The rows of a group lie close to one hidden flat surface of 12 dimensions, which passes through zero. Surfaces can cross.
(in the rows, 128 means zero)
Known rows, each followed by its group:
[148 159 138  93 122 141 154 126 148 187  97 171  97 114  76 119 122 116]	Pog
[ 81 127 135 114  98 110 136 135 144 138 115 134 113 125 150  97 143 114]	Pog
[ 94  55 143 106  91  76 114 152  65  58 208  86 197 131 156 122  77 150]	Nogo
[171 142 127 126 166 100  92 140  92  86 152 130 146  96 146 175 136 166]	vofe
[130 113 143 127 110 131 117 128 140 122 139 110 136 108 130 102 124 129]	vofe
[193 125 147  99 165 106  56 144 145 123  74 140 144 128 115  94  88 158]	bap
[128 134 114  88 137 159  95  84 121  83 173 147 148  69 107 102 100 140]	bap
[150 121 104 166 137 182 166 125 109 166 119 133  72 114 108 157 133 107]	Nilot
[138 100 133 108  78  93 138  83 122 166  90  80 143 107 147  62 122 126]	Nilot
[ 69 167 106 125 154 124  83 223 136  67 199 145 103 110 128 158 124  87]	bap
[ 28 168  90 183 157 160 132  92 107 134 150 149 159 166 173 100 188 142]	Nogo
[136 133 126 106 133 123 174  80 128 138 109  99 140 158 136 131 140 146]	vofe
[157 136 110 132 158 140  88 160  89 121  90 192 150 156 107 154  84 154]	Pog
[136 144 166 116 116  96 154 129 171 120  92 157 139 168 122 161 147 141]	Nogo
[135 128 136 153 178 164  72 186 143 131 152 163 160 158 146 107 122 142]	Tado
[173 121 133 147 142 136 109 213 153 172 146 160 147 155 144 166 128 118]	Nilot
[100 103 137 137  85 147 150 136 143 133 139 114 130 146 128  91 119 107]	vofe
[215 118 140 129 113 154 207 148 132 132  99 118  65  92  76 147 116 110]	Pog
[126 175 101 136 132 130 120  91 132 128 123 140 150 122 128 123 125 116]	pegu
[201  81 191 153 111 128 173 136 150 172  73  95  80 144 133  77 119 136]	pegu
[117 151 114 138 137 126 112 142 146 134 143 104 146 147 125 152 146 109]	Nogo
[158 149 161  92 124 105 164 164 136  71 163 167 201 146 108 135  99 142]	pegu
[169  73 156 110 131 147 194 165 154  97 138  71 146 110 181 104 154 127]	Pog
[128 166 161 200 120 112 105 124 127 122 177 148 142 136 107 165 162 138]	bap
[124  76 117 147  94 190 206  83 116 110 115 142 168 145 137 157 178 156]	Pog
[139 148 120 153 113 102 105 167  96 187 113 142 151 121 132 106 111 115]	Nogo
[160 188 117 107 144  98 109 124 146 190 139  87 155 130 111 109 112  93]	Pog
[ 82  45  98 138  72 149 116 129 140 150 130 130 111  91 172 202 202 121]	Nogo
[133  84  80 159 134 133 103 160  79 180 110  81 139 117 142 193 182 136]	Pog
[101 176  84 121 138 111  80  67 133 141  91 111 119 143  88 174 156 129]	Tado
[140 125 119 115 157 138  80 175 153  59 118 160 119 129 151 119  94 135]	vofe
[110 149 161 208 101 113 197 189 146 120 125 135  91 179 137 143 154  96]	Pog
[173 114 141 129 141 119 129 125 163 108 106 159 140 144 175 219 191 161]	vofe
[150 154 128 140 109 119 158 101 134 153 105 128 143 133 109 127 144 121]	pegu
[164 109 125 133 126 131 172 109 159  84  85 145 103 126 191 205 174 148]	Tado
[143 164  92 171 104 127 121  98  80 191 152 111 176 115 118 107 127 112]	Nogo
[179 146 150  98 103 100 111  92 118 127 143 163 119  84  88  99  33 122]	pegu
[112 112 158 115 130 150 103 149 170 152 135 197 123 129 135 173 177 147]	Nilot
[150  87 121 146 128 161 140 178 114  94 136 131 124 160 138  89  45 115]	Tado
[132 114  99 129 126 134 132 119 108 140 140 102 139 129 113 165 128 118]	Tado
[128 155 111 140  90 136 109  65 178 159 116 159 183 153 136 103 116 109]	Nilot
[153 153 147 173 136 100  97 152 147 125 106 127 131 146 130 146 152 132]	bap
[122 153 102 175 122 162 152  68 123 143  92 177 135 156 129 132 140 134]	Nilot
[ 96 122 161 132 153 142 164  91  61  99 156 143  96 110 103 146 151 178]	Nogo
[124  81 128 133 137 195 142 111 131  70 145 125  62  96 118 132 124 136]	vofe
[121 129 130 162 129 127 125 137 144 144 111 126 139 157 152 122 146 126]	pegu
[157 115 147 127 130 136  90 144 102 193 129 171  64  81  99 120  71 127]	pegu
[140 125 127  98 162 160 130 101 155 112  93 161 121 114 166 108 144 156]	bap
[147 106 117 128 207 179  84 182 105  60 112  99 120  98 139 114 146 169]	Tado
[148  89 155 139 150 139 102 150 134 162 151 120 136 130 138 159 165 152]	pegu
[166 170 130 190 147 133 114 134 131 182 150 142 155 171 121 123 110 117]	vofe
[126  90 140  45 107 124 135 121 141 169 142 103 154 110  99 120 124 129]	Pog
[130  38 202 100 109 143 128 112 202  86 164 169 104 152 164 179 123 156]	Tado
[110 133 120 122 147 153 152  85 103  19 201  93 151 123 131 127 110 147]	pegu
[142 113 126 119 141 162 147  81 132 182 126  95  48 137  81 148 117 114]	Nilot
[109 183  36  89 127 103 122  83 127 110 100  80  89  89 130 142 104  76]	bap
[114 108 118 132 104 109 104 179 103 148 185 136 165 182 102 167  51  89]	Tado
[ 91 142 104 125 165 144 134 160 110  87 146 112 109 137 128 146 129 120]	bap
[136 128 171 114 143 103  88 166 206 139  94 147 129 175 147 141 157 139]	vofe
[152 119 146 107 121 156 201  64 149  80 124  91 104 113 100 160 170 143]	Pog
[114 134 114 123 125 154 126  83 139 144 108 179 143 150 149  80  98 127]	Nogo
[ 72 200 111 141 172 105 101 175 113 112 150 155 170 184 128  93 104 115]	vofe
[ 97 116 112  93 176 188 153 147 128  94 145 145 125 130 142  98 123 136]	bap
[145 108 156 140 143 128 184 192 113 108 138 122 121 151 159  90 106 130]	Tado
[ 90  99 114  80 107 155 132 127 180 124  84 108 162 145 131  90 155 123]	bap
[119  98 143 103  78 101 165 107 158  95 105  99 136 153 132 127 117 123]	Nilot
[163 108 115  74 149 115 182  81 151  95 110  97 195 172 172 158 135 150]	vofe
[124  82 156 144 119 162 163 144 128  97 188 152 136 124 160 152 152 143]	Tado
[122  80  98 155  81 113  64 129 116 124 116  97 101  96 143 160 126 118]	pegu
[143 124 107 127 106 135 121 131 142 122 135 132 133 128 117 161 111 107]	Nogo
[140  98 120 112  54  91 115 117 114 150  75 173 140 110 149 105  73 124]	Nogo
[ 92 121 159 118 106 109 178 103 127 151  62 142  71 176 115  86 101 118]	Nilot
[157 156 153 150 147 113  92 115 163 142  94 166  76 131 118 163 139 134]	Pog
[187 102  98 147 111 213 132  14 151 195 158 115 159  83 135 122 151 128]	Nogo
[110 141 109  79 113  91 116 139 156 173 121 133 147 141 127 135 121 100]	bap
[115  82 120 159  49 133 130 128 120 144 165  52 134 102  80 132 139 102]	bap
[140 123  91  64 150 161 144 149 106 157 152 100 147  89  82 120 117 116]	pegu
[ 96 129 114  97 136 147 123 116 146 206 107 109  74 130  90 126 155 111]	Nogo
[ 90 131  82 136  95 139 124 131 143 116  89 187 120 111 154 205 180 118]	vofe
[115 139 114 166 136 168 113 116  98 153 168 159 146 132 129 118 122 131]	Pog
[116 130 143 141 158 153 117 113 155 138 138 115 148 162 135  91 152 141]	Tado
[142 108 130 103 151 135 100 124 130 133 155 112 123 121 153  96  92 128]	pegu
[100 185 131 148 162 135 142  95  74 182 118 153  90 130  62 149 160 135]	Nogo
[150 121 145 152 165 133 113 156  80 170 135 148 142 148 138  78  94 146]	Nilot
[146 125 148 138 139 103 106  91 147 152 129  90 144 155 131 151 165 147]	pegu
[ 99 127 116 128 164 177 129 204 100 125 136 191  81 117 117  97  77 112]	vofe
[ 93 113 120  73 129 125 158 148 153 168 113 151 103 137 154 134 128 100]	bap
[141 123 107 129 121 128 211  95 128 156 114 143 101 140 198 141 125 112]	bap
[125 134 131 139 119  93 129 194  99 143 127 137 178 152 143 100 103 124]	Nilot
[ 98 138 149 126 137 121 149 123 124 152 149  90 151 140 114  92 162 132]	Tado
[149 159  37 168 124 150 102 112 120 110  73 146 117 163 123 159  57  86]	Tado
[158 156  96 138 124 127  93 120 141 136 102 158 160 136 123 161 117 122]	Nilot
[181 118 162 144 130 112 135 124 132  79 149 106 138 139 131 126 102 150]	vofe
[ 73 107 137 197  95 156 146 143 119 113 151 149 109 123 183  90 141 118]	Pog
[134 125 167  85 101 103 136  79 131 119 153 144 126 106  95 125  96 133]	pegu
[144 125 118 151 137 149 159 129 102  88  97 153  99 128 130 147 125 139]	Nilot
[134 150 130 156  99 119 183 145 106  98 148 167 133 138 148  95  63  94]	Tado
[142 135  94 135 130 118 132 128  92  81 142  93 155 132 112 172 108 129]	Nilot

New rows. What belongs after each?
[135 101 115  52 132 167 107  71 160 170 144 109 119 137  67 100  52  99]	Nogo
[155 127 180 138 138 149 160 133 185 101 125 171 117 128 164 102 139 136]	Pog
[ 74 101 118 138 115 154 119 114  86 119 172 120  94  79 136 100 113 118]	Pog
[141 126 150 120 158 158 132 115 189 148 166 100  98 151 124 155 139 106]	Nilot
[152 182  75 142 195 163 128 116  50 108 117 131 111 116  57 169 105 136]	Pog
[136  88 169  92 132 117 210 142 133 116 108 140 118 163 145 162 145 157]	vofe
[107 186 125  87 158  99 160 191 115 164  47 143  84 153  74 106 113 106]	pegu
[121 117 156 118 117 128 180 114 117  58 123 133 105 117 103 160 155 154]	pegu
[153 142 111 143 139 136  97 114 111 169 152 114 144 112 103 147 134 132]	pegu
[109 139 128 105 151 135  91 121 127 188  69  93  89  84  92  74 191 143]	Tado
[123 151  82 124 120 135 163 117  82 148  99 129 159 155  72 164 127 126]	Pog
[162 113  93 161 127 124 122 166 117 112 109 111 185 153 188 123 125 137]	Pog
[151 139 125 115 140 117 170 104 116 138  85 140 110 128 125 181 162 148]	vofe
[ 72  91 113 118 115 152 154 141 105 136  99 151 130 117 158 110 162 138]	Pog
[117 155 100 109 101  92 165 104  75 103 121  98 117  71 102 160 146 125]	Tado
[125 153  97 145 162 139 122 140 127 137 116 107 145 152 153  80 111 109]	pegu
[144 152 116 143 151 157 140 131 130 138  75 170  53 119 120 123 121 116]	Nilot
[145 102 132 135 147 146 130  93  96 108 134 129 136 154 115 150  96 160]	Nilot
[168 121 112 154 123 134 137 146 114 156 122 137 218 191 125 167 125 138]	Pog
[132 133 168 144 181 152 155 213 109 182 191  88  49 121 122  49  91  88]	Nilot
[109  76 141 101  73 123 147 115 126 119  97 143 126 125 121 156 139 142]	Nilot
[128 137  76  92 113 144 162 190 127 110  89 128 152 108 118 107 122  98]	pegu
[148 111 144 164 114 154  70 141 123 109 136  92 172 122  73  85 124 146]	bap
[186 118 170 140 132  98 128 168 131 115 141 104 169 121 155 118 139 153]	Nogo
[227 176  53 158 127 123 100 104 150 122 110  65 159  56 171  78 108  88]	Nilot
[132 155 104  80 156  74  68 156 109 185 136 125 192 116 147 121 127 128]	vofe
[191 127  98 159 116 158 127 123  83 138  57 190 115 134 125 113  43 125]	Nilot
[132  41 153 150 110 182 147 173 118 125 236 131 179 158 151 136  93 126]	Tado
[117 123 139 186  83 121 182  81 125 101  86  96  98 139 125 147 181 138]	pegu
[132 129 134 146 115 122 157 140 150 134 139  91 126 133 111 169 183 118]	Nogo
[166 143 155 111 170 116 136  96 135 103 126 108 106  81 150 118 174 162]	Tado
[139 160 146 152  96 100 144  98 101 118 115 150 116 127  76 147 109 125]	pegu
[ 66 126 130 153 127 157  77  81 131 130 150 192 121 116 164  95 139 140]	Pog
[144 135 152 152 106  56 155 206  88 100  82 116  73  83 111 171 165 136]	Nogo
[170 125 113 138 150 156 187 151 112  96 123  84 133 121 140 142 156 141]	Pog
[110 113 159 148  95 173 157 133 215 150 136 198 124 155 166  94 138 100]	Nilot
[122 102 162 156 119 152 178 101  90 137 113 122  56 104  71 178 189 161]	pegu
[208 117 134  91 124 139  91  91 197 174 117 144 162 141 122 122  85 122]	Nogo
[138 163  94 169 135 134 125 142 110 115 129 141 155 113 153  85 125 117]	Nilot
[132  97 145 151  94 134 113 107 134 191 156 147 128 116 137 136 140 126]	pegu
[137 115 154 123 133 146 177  64 150 156 157  78 148 161 146  57 121 129]	pegu
[ 84 110 172  74 146 144 102 109 162 144 115 196  93 120 124 133 169 162]	Pog
[ 79 147 119 143 134 154  74 131 134 164 134 190 109 164  77 139  94 110]	Tado
[112 147  97 108 166 133 172 120 110 113  85  91 109 115 130 156 208 141]	Pog
[ 71 105 153 133 134 148 130 113 140 100 146 126 100 102 140 140 204 154]	vofe
[141 178 108 136 127 101 117 106 145 108  76 123 138 137 128 144 147 127]	pegu
[172 142 145 119 155 139 156 144 127  73 103 177 155 168  99 144  95 148]	Pog
[101 143 132 161 102 149  95 142 102 105 178 149 130  87  71 118 115 123]	bap
[128 180  84 177 141 129  85  99 100  71 146 146 144 114 133 120  84 119]	pegu
[180 118 156 138 115 105 162 144  96 196 143 136 169  90 155  83 127 139]	vofe
[189 177 110  75 164 130 120 118 139 193 132 138 176 104  83 124 110 120]	pegu
[122  92 109  86 128 168 140 133 145 153  48 129 162 168 132  37 110 130]	bap
[107 112 127 120 171 141  86 170  95 119 193  96 151 155  94 135 106 137]	Tado
[166 136 135 153 185 162 113 172 157 197 131 195 160 183 160 186 155 136]	vofe
[137 141 150  78 134 115  84 152 142 136 168 204 136  87 138 133  93 126]	bap
[102 100 123 130  99 160 128 112 131 120 145 114 107  96 125 112 144 118]	vofe
[ 91  80  98  92  42 121 146 114 101 165 150  93 157  96 114 125 121 100]	vofe
[136 154 125 116 105 125 156 113 135 154 121 139 137 142  88 132 111 112]	Pog
[104  98 173 126 129 119 193 155  99  75 132 105 107 172 150  74  86 141]	Nilot
[104 150 109 138 176 115  96 148 108 168  89  93  81 145 100 155 160 128]	pegu
[112  93 122  98 111 149 130  88 142 127 122 113 132  93 156  94 147 136]	Pog
[147 118 171 128 117 119 207 165 145 147  97 168 153 191 163  85 100 131]	vofe
[127 141  72 138 177 176  37 142 117 172  75 131  98 109  85 113 127 130]	Tado
[199 110 145 163 180 171 161 147  96 160 144  61 131 130 114 107 146 155]	pegu
[ 88  77 120  71 134 150  92 108  88  97 151 121 101  75 128 107 112 150]	Pog
[109  98 122 155 158 179 136 162 108 162 154  85 141 185 114  81 116 121]	Tado
[128 100 112 128 127 164  97 101 125  85 152 120 133 102 125 131 106 133]	Tado
[ 76 135 111 115 112 124 130  86 138  71 177 113 160 144 164  88  76 112]	pegu
[102 113 161 159 100 125  98 196 119 106 143 125 109 120  74 128 131 119]	bap
[142 114 104 120 154 179  94 148  83 170 113 158 105  87  90  76  82 131]	bap
[135 146  90  62 165 105  26 138 145 119 152 145 155  91 128 174 109 132]	pegu
[ 51 145 128 128 109  86 195 181  72 131 148 140 108 174  86 184 131 103]	Tado
[142  80 127  92 125 108  96 142 146 107 158  61 171 135 150 146 122 140]	pegu
[135  88 115  70 164 143 152 181  88 138 118  82 105  81 121 137 151 145]	Pog
[121 122 111 101 100 122 168 168 103 106 127 109 130 102 117  67  68  95]	Pog
[105  81 187 106 121 106 177 134 122 120  63 124  81 126 168  80 168 163]	Nilot
[165 121 165 126 117 120 136 139 110 123 142 156 113 111 100 121  92 138]	pegu
[135 115 134 214 111 156 121 120 111 126 187 148 160 137 159 133 136 132]	pegu
[162 112 115 149 112 115 132 149 122 123 117  90 130 135 132 154 123 120]	Pog
[111 123 134 118 138 159 125 132 176  98 163 134 117  86 134 182 210 136]	Nilot
[106 122 148 136 118 138 156 110 124 130 114 152 127 140 114 115 151 142]	bap
[ 74 203  66 185 134 156 133 126  95 106  80 174 113 147 107 119 140 105]	Tado
[193 137  71 122 105 139  88 125 150 159  52 146 127  67 144 112 118 104]	pegu
[120  79 137  67 130 129 142 153 125 106 130 110 112 144 109 137  87 124]	vofe
[139 155 120  74 113 145 195 146  95 125 107 167 110  91  53 125 108 112]	pegu
[110 114 138 113  72  42 129 163 163 138 148  41 161 151 160  99 117  85]	Pog
[ 67 108 102 137  95  99  80 101 134 108 147  92 137 135 147 161 145 118]	pegu
[120 139 123 130 125  95 120 121 140 126 117  96 152 153 126 164 168 133]	pegu
[152 123  95 114 170 161 106 107 132 108 127 126 121 105 141 165 150 144]	vofe
[ 76 195 113 147  66 107 162  81 112 143 114 166 131  89 105  95 149 103]	Tado
[123 111 117 118 107 125 145 144 106 138 139 144 156  99 159 110 135 125]	vofe
[ 82  88 140  81 139 117 103 172 107 121 147 123 107 113 130 125 129 138]	Pog
[157 103 149 129 113 128 106 125 147  99 118 117 106  66 152  83 132 140]	vofe
